There are 5 hidden switches. A switch that is on adds its own fixed numbers to the row, and there is some noise. The rows also spread widely along 6 directions, which tell nothing about the answers.
(in the rows, 128 means zero)
Some rows, each with its switches (1 for on, 0 for off) after it:
[134 119  88 205 158 166 122 171 108  74  92 180  71 163  81 115 179 107
 117 112 205 184 100 119 128 106]
1 1 1 0 0
[135 104 146 154 129 149 140 149  81  83  94 137  86 140 121 137 154 139
 123 109 157 117 131 148 150 123]
1 1 1 0 0
[138 123 153 159 134 169 106 165  69  57 101 136  77 158 129 137 143 127
 134 105 180 130 105 140 150 142]
1 1 1 0 0
[120 125 130 159 132 160 144 139 104 105 108 135  86 117 118 118 133 142
 117 121 145 136 162 141 129 109]
1 1 0 0 0
[120 152 178 116 117 203 107 176  61  18 108  82  43 151 130 133  86 147
 103 131 207 100 111 116 143 138]
1 0 1 0 0
[137 124 160 113 103 172 112 164  72  50 111 105  24 175 119 148 122 151
 112 144 194  94 110 151 133 139]
1 0 1 0 1
[116 135 110 169 143 170 144 154 106  98 102 162  46 128 104 114 121 132
 103 139 160 157 146 118 121 109]
1 1 0 0 0
[139 134 128 158 136 157 147 146 109 105 113 147 103 137 100 121 133 132
 101 128 161 148 127 129 144 121]
0 0 1 0 0
[148 132 138 159 115 167  92 135  98  92 149 116  99 166 104 122 152 132
 137 131 186 151 107 143 149 118]
0 0 1 0 1
[ 79 156 148 141 127 177 162 135  97  86  76  85  89  95 105 125 142 163
  98 142 156 112 167 129 139  85]
1 1 0 1 0
[135 148 148 169 127 166 104 128 106 115 146 124 128 124 123 114 130 131
 146 119 141 157 146 124 151 126]
0 1 0 0 0
[137 115 144 161 125 144 144 159  77  69  77 136  91 149  95 177 190 132
 100 117 173  79 112 151 154 131]
1 1 1 1 0
[126 140 123 185 116 155 114 136 100  87 121 119  73 147  82 145 193 137
 128 138 189 122 127 143 129  98]
1 1 0 1 1
[106 114 173 136 122 170 161 122  72 111 115  96  57 117 122  91 128 167
 124 143 149 119 181 154 140  87]
1 1 1 0 1
[116 139 137 122 118 158 125 139 123 103 110 106 132 123 118 134 133 147
 117 127 143 141 134 137 139 112]
0 0 0 0 0
[130 132 138 179 133 151 157 133 104 107 113 133 116 128  72 148 182 127
  99 131 171 114 139 119 157 100]
0 1 1 1 0
[132 155 106 181 113 168  96 126 108 113 124 123 144 140  96 124 180 145
 143 130 157 161 108 151 145 107]
0 0 0 1 1
[128 103 158 164 109 148 107 115  88  98 141  66 150 138 114 116 188 154
 152 109 195 130 142 177 132  87]
1 0 1 0 1

New rows, each followed by its switches (1 for on, 0 for off):
[138 148  99 172 120 172  83 135 124 106 146 138 107 159 103 112 158 129
 149 131 176 192 105 140 125 112]
0 0 0 0 1
[124 142 149 126 120 161 142 132 115 112 128 119 100 114 118 129 101 149
 104 140 131 126 157 132 135 122]
0 0 0 0 0
[129 136 127 161 133 158 106 136 128 106 131 133 111 138 105 136 161 120
 132 123 164 155 129 125 141 112]
0 1 0 0 0
[151 134 129 218 130 131 147 104 105 154 155 151 153 105  86 138 177 128
 129 122 128 120 166 139 156 117]
0 1 0 1 0
[110  99 129 148 127 161 128 139  96  93  86 117  94 157 113 114 190 145
 146 116 176 154 126 169 140  88]
1 1 1 0 1
[113 124 152 158 129 174 109 156  80  59  92 100 107 142 126 124 160 134
 139 103 186 142 114 138 149 113]
1 1 1 0 0
[126 130 127 131 115 174  91 148 101  83 105 107 127 169 125 117 168 142
 150 121 171 169  86 158 148 112]
0 0 1 0 1
[104 147 147 136 117 165 172 107 102 142 111 117  77 105 105 118 137 162
 107 170 108 115 175 138 146  91]
0 1 0 1 1
[152 124 176 155 109 140 115 132  88  86 171  88  90 120 111 154 113 141
 104 125 177  74 170 138 127 133]
1 0 0 0 0
[105 108 145  85 103 166 116 163  84  58  57  89  96 167 138 143 164 165
 132 119 160 122  96 185 137 123]
1 0 1 0 1
[132 137 144 185 126 147 137 136  93  91 120 113  91 118  91 160 168 138
 110 127 173  89 159 133 140 114]
1 1 0 1 0
[130 142 141 188 134 185 112 144  60  79 121 112 131 124 129  83 123 139
 150 104 176 164 122 144 144 125]
1 0 1 0 0
[127 143 170 151 117 166 137 135  89  89 154  91  67 106 115 117  86 152
  96 147 172 102 174 125 119 114]
1 0 0 0 0
[132 143 119 163 103 163 116 140  74  91  95 118 109 139 115 130 163 160
 138 129 148 116 113 173 136 132]
1 0 0 1 1
[ 94 141 100 155 147 185 139 160 124  75  84 146  40 135  92 113 137 127
  96 144 185 175 134 110 115  85]
1 1 0 0 0
[120 136 135 152 127 154 159 135 112 100  90 108 141 119  79 144 171 147
  90 136 160 115 131 131 151  99]
0 0 1 1 0
[126 133 163 118 107 160 130 145  83  85  93 115  70 161 106 165 176 150
 118 149 152  89 109 146 172 126]
0 1 1 1 1
[ 87 144 118 132 134 194 126 170 100  46  62  99  95 139 113 105 142 146
 115 122 197 171  97 128 126  94]
1 0 1 0 0
[136 127 100 184 134 159  97 155 103  92  98 155 121 146 121 127 171 121
 148  96 160 169 108 151 136 127]
1 1 0 0 0
[117 169 139 180 134 202 135 165  65  48  95 119  63 132  92 115 120 143
  97 142 204 126 113 112 140 115]
1 0 1 1 0
[143 131 147 160 102 161 104 147  63  68 102  98 111 163 111 145 186 154
 136 121 191  97  98 175 148 125]
1 0 1 1 1
[131 133 113 154 134 152 153 133 130 126 128 152  90 118  88 124 117 137
  91 151 140 145 155 124 123 112]
0 0 0 0 0
[150 111 155 171 107 128 131 135  69  83  99  93 183 125 110 158 203 151
 132  90 161  73 130 184 160 132]
1 0 1 1 0
[115 165 159 163 119 174 155 135  80  85 117  91  71  99  98 129 103 162
  84 151 165  85 167 122 129 108]
1 0 0 1 0
[105 101 141 133 128 135 178 124 120 120 102 118  84 101 103 140 142 152
  90 135 134 106 192 148 123  87]
1 1 0 0 0
